The rows are grouped in 4 ways, from coarse to fine. Each group lies inside one group of the grouping before and may be the whole of it. The rows also spread widely along 11 directions, which tell nothing about the answers.
In the rows, zero is written as 128.
Known rows, each followed by its group in each grouping:
[104 153 158 154 105 124 108 143 105 116 143 125 102 128  85 117 107 165
 120]
teda q_513 zapi liset
[122 123 101  99 134 130 151 111 113 163 128 132  56 177 132  99 163 102
 196]
mil q_630 riba Pag
[115 165  71 111 110 122 127  85 124 161 119 122 110 160 167 130  90 135
 174]
mil q_140 nug baruv
[186 137 132 144 160 182 133 189 133  92  84  74 132 138 121 153 122 137
 131]
mil q_475 lerup penu
[135  92 120  98 123 103 103 114 178 163 126  95  73  89  17  83 135 139
 226]
Lim q_596 dogom vabaf
[158  99 111 162 144 136 159 114 179 118 121 136 158 113  99 136 155  99
 123]
mil q_475 lerup Dasu
[163 138 119 125 169 179 176  85 134  97  71 128 110 135 149 121  83 148
  75]
teda q_513 zapi lol
[121 155 110 133 121 131 121 119 123 112 112 118 110 137 114 132 109 146
 116]
mil q_140 Ruz nevir
[145 149 108 158  88  93  77 127 158 106 140 120 204 100  98 152 117 172
 144]
Lim q_596 pusu feze
[137 126 160 104 108 122 105 149 123  93 146 126 133  96  82 117 163 134
 130]
teda q_513 fil Kov
[165 125 116 135 113 113 149 108 145 134 113 156  97 146  85  89 100 162
 148]
mil q_140 pamog gudo
[153 140 155 115 129 187 157 162 135 110 125 152 107 133 155 143  97 150
  98]
Kuve q_209 zubed mor
[137 140 168 155  89 118 136 155 126 121 172 139 134 124  87 122 127 137
  99]
mil q_140 nug bol
[159 126 107 112 101 109 110 134 179 102 108 135 161  86  76 134 135 141
 149]
mil q_140 pamog Bom
[133 136 147 140 133 142 127 117 104  85 139  99 124  93  78 123 140 142
  64]
mil q_475 gufeb Vagu
[108 168 167  78 119 113 186 122 114  95 113 115  88  96  90 110 159  67
  78]
Lim q_220 kaza Mumi
[133 152 140 131  95 137 138 176 157 128 119 169 127 130 147 148  77 136
 164]
teda q_70 rado tezu
[158 121 143 143 132 125 196 103 139 132 141 149 144 146 131 103 163  88
 100]
Kuve q_455 Dor veb
[126 128  86 104 129 156 148 102 162 128 108 198 136 143 188 147 118 118
 151]
teda q_513 fil kesid
[ 98  92 122 184 165 145 101 134 135 119 162 146 136 138  79 136 193 133
  89]
teda q_70 zinul duta
[148 103 135 126 161 180 138 149 159 141 118 138  78 138 111 122 123 135
 158]
teda q_70 pek miv
[120 155 124 165 123 121 165 109 122 173 145  92 124 169 137 122 129  85
 152]
Lim q_596 pusu kom
[124 120 109 108 150 142 197  93 150 119 110 173 116 142 143 122 183  70
  91]
Kuve q_209 zubed Dela
[143  96 144 135 134 140 137 139 147 140 151 123 129 130  98 115 186  95
 150]
teda q_513 zapi liset
[126 110  86 130 153 162  56 160 148 103 118 113 155 134 120 165 191 144
 168]
teda q_513 zapi liset
[132 176 153 143  73  92 158 133 149 113 126 167 140 104  97 128  70 143
 114]
Lim q_596 pusu kom
[113 117 118 116 116 126  70 144 155 125 133 100 136  90  83 137 136 146
 181]
teda q_70 rado tezu
[ 36 128 110 123 123 160  88 118 132 156 181 119 111 109 143 161 150 104
 140]
teda q_70 rado tezu
[ 99 125 168 120 104 150 109 178 134 163 180  89 127 101 113 148 152  86
 166]
teda q_70 zinul duta
[ 77 102 106 151 148 145  90 151 169 141 128 203  49 135  63 127 129 173
 184]
teda q_70 pek miv
[138 158 131 149 110  87 133 124 115  90 100 139 131 139  75 108 131 160
 110]
Kuve q_209 zubed Dela
[ 94 148  86  55 112 120  89 128 101 122 150 121 102 128 148 140 190 101
 185]
mil q_475 lerup Dasu
[131 101  90 143 171 186 126 138 145 121 111 198 103 179 157 138 143 152
 144]
teda q_513 fil kesid
[155 147  84  78 147 106 128  94 135  72  91  98 169 111 113 133 198  92
 103]
Lim q_596 pusu feze
[132 114 110 126 149 167 163 115 142 127 136 157 107 149 138 129 161 100
  93]
mil q_140 pamog gudo
[ 98 162 151 104  90 127 119 170 115 120 146  96 123 108 121 155 170  82
 150]
mil q_630 riba Pag
[140 149 152 166  90 101 135 200 118 126 142 160 115 154  87 125 151 117
 178]
mil q_475 gufeb Vagu

New rows. What belongs after each?
[131 100 108 111 175 204 138 104 133 105 130 160 100 140 152 135 152 154
  69]
Kuve q_209 zubed Dela
[124 130  69 115  92 118  95 137 189 110 118 210 157 112 127 162 124 160
 163]
mil q_140 pamog Bom
[113 145 148 108  90 122 112 146 107 147 168 115 109 134 120 121 145 132
 165]
Kuve q_209 zubed mor
[176 121 115  98 136 153 106 145 126  98 122 122 172 144 161 139 171 126
 149]
teda q_513 fil kesid
[148 106 153 163 131 180 124 180 167 117 132 164  88 119  69 132  99 178
 115]
mil q_140 pamog gudo
[110 128  88 131 136 128 144 145 166 117 104 225 131 152 145 154 149 110
 140]
teda q_70 zinul duta
[147 110 103 130 164 165 139 151 156 108 101 136 104 132 107 141 157 117
 145]
mil q_475 lerup Dasu
[133 106 119 167 170 101 156 114 160 107  87 120 136 123  37 108 187  88
 108]
teda q_70 zinul duta
[114 134 141 131 106 117 130 143 144 138 138  90 112  95  72 128 142  97
 170]
mil q_475 lerup Dasu
[133 129 126 147 121 164 103 133 137 149 130  90 122 131 123 137  92 175
 165]
Kuve q_209 zubed Dela
[124 119 144 188 103 149 102 180 168 115 156 157 150  95  84 164 101 171
 128]
mil q_475 lerup penu
[176 101  73  89 161 158  91 106 151  85  90 130 149 127 127 132 162 178
 137]
Kuve q_209 zubed Dela
[169 114  95  84 124 130 112 115 161  91 136 161 175 113 145 141 163 134
 118]
Lim q_596 dogom vabaf
[153 170 173 143  99 134 147 148 103  86 131 107 158 122 125 134 111 147
  65]
Kuve q_209 zubed Dela
[181 133 135 139 131 168 130 167 129 117 119 108 119 143 134 137  96 159
 152]
mil q_475 lerup Dasu
[109 124 103 124 129 141 106  91 179 100  99 124 149  65  82 148 118 159
 109]
Kuve q_209 zubed Dela
[182  81 119  74 145 182 119 170 158 139 129 141  99 147 133 121 178 135
 202]
Kuve q_209 zubed Dela
[121 191  86 122  72  55 123  58 113 126 138 115 190 129 151 128 114 127
 136]
Lim q_596 pusu feze
[118 125 180 111  59 125 119 113 146 176 185  91 111  67  78 104  77 156
 174]
Kuve q_209 zubed Dela
[140 158 148 147 112 157 112 187 153  98 114 114 172 106 128 171 119 143
 130]
Kuve q_455 Dor veb
[177 107 100 112 149 145 127 138 133 103 126 151 125 162 119 117 184 136
 123]
mil q_140 pamog Bom
[157 155 128 142  94  99 114 130 107 144 160 110 147 163 130 114 121 151
 169]
Lim q_596 pusu kom
[136 117 139 138 116 135 106 141 134 143 162 102 146 126 121 128 135 131
 158]
teda q_70 rado tezu
[104 125  99 146 118 110 105  78 118 122 167 104 167 104 110 136 184 110
 112]
mil q_475 gufeb Vagu
[ 92 187 105 122  96 122 138 140 113 120 127 130 142 153 178 167 147  77
 123]
mil q_140 Ruz nevir
[164 112 130 165 118 109 185  80 174 157 127  83 164 115  91 110 133  74
 127]
mil q_140 Ruz nevir
[ 72 165 150 126 109 121 149 141 115 126 139 155  70 130 101 124 128 116
 114]
Lim q_220 kaza Mumi
[183 118 111 138 124 157 160 123 173 113 118 155 173 135 161 149 120 121
 104]
mil q_140 Ruz nevir
[110 148  94 158 114  80  89 113 145 123  76 119 128 126  55 116 112 160
 203]
teda q_513 fil kesid
[145 173 112 152 104  60 116 135 143  86  71 145 153 129  75 122 114 153
 155]
teda q_70 pek miv
[164 153 107 143 124 135 147 109 143 109  91 124 177 143 168 144 104 128
 123]
teda q_513 zapi liset
[126 122 107 163 156 163 148  83 154 116 110 132 152 125 141 145 120 128
  87]
teda q_513 zapi lol
[180 117 162 101 113 133 174 134 154 101 116 145 117  96  89 109 131 118
 112]
mil q_630 riba Pag
[124 113 108 157 151  99 138  94 145 119 100 128 124 135  63 102 174 108
 147]
teda q_513 fil Kov
[129 133 163 138  80 145 117 162 131 157 178 120 131 126 129 134 113 147
 163]
Kuve q_209 zubed Dela
[ 85 161  67 128 131 145 130  91 167 135 102 133 146 119 164 176 108 109
 141]
Lim q_596 pusu kom
[103 150  88 154 113 111  49 149 192  85  65 100 183  59  64 179  89 176
 174]
teda q_70 rado tezu
[144 134  99 121 114 101 107 101 132 114 134  88 168 109 109 131 163 116
 154]
mil q_475 lerup Dasu
[130 116 151  89 127 181 128 166 136 171 142  99  76 133 142 128 137 101
 209]
teda q_513 zapi lol
[184 105 133  99 143 156 169 106 167 151 128  93 148 120 151 121 149  72
 155]
teda q_70 pek miv
[173 121 109 145 106  86 152 126 154 138 146 186 154 173 130 109 154 119
 162]
Lim q_596 dogom vabaf
[121 160 108  93 115 157 134 110 143 125 105 114 102 109 138 142  71 145
 129]
mil q_140 nug bol
[144 123 126 108 105 118 109 124 136  97 144 174 143 116 114 121 148 155
 124]
teda q_513 zapi liset
[177 143 132 113 131 163 176  80 114 116 134  90 151 136 178 124 109 110
  57]
mil q_140 Ruz nevir
[126 136  98 158 123 101 139  94 155 115 129 171 176 139 140 142 153 110
 112]
teda q_70 pek miv
[155 123 131 113 136 150 109 152 112 140 166  61 140 153 141 131 187  97
 156]
Lim q_596 dogom vabaf
[ 77 120 161 150 111 128 139 156 142 161 160 131 101 121  78 124 172  68
 169]
teda q_513 fil kesid
[112 135 111 164 140 154 130 110 129 145 142 114 139 151 147 139 139 131
 128]
Kuve q_455 Dor veb
[123 146 135 114  94 129 125 195 167 126 131 203 121 132 141 157 131 114
 186]
teda q_70 pek miv
[166 138 129  82 135 131 176 160 117 111 109 132  93 155 132 114 177  72
 157]
mil q_475 lerup Dasu
[170 123 126 176 114 115 155 129 167 104 119 191 184 145 128 133 131 134
 111]
teda q_513 zapi liset
[109 157 118  82 101  90 105 102 136 110 113 120 120  87  92 121 128 128
 156]
teda q_70 pek miv
[135 132 148  97 114 114 173  94  83 154 179 104 138 165 166  95 206  40
 131]
teda q_513 fil kesid
[122 130 112  97  97 107  65 128 137 115 149 112 160  94 110 136 142 149
 171]
teda q_70 rado tezu
[148 112 102 114 125 139 136 100 154 107 130 157 149 115 136 137 154 130
 115]
mil q_630 riba Pag
[103 121 123 181 126 160  89 131 175 123 145 148 153  95 109 169  93 173
 116]
teda q_70 pek miv
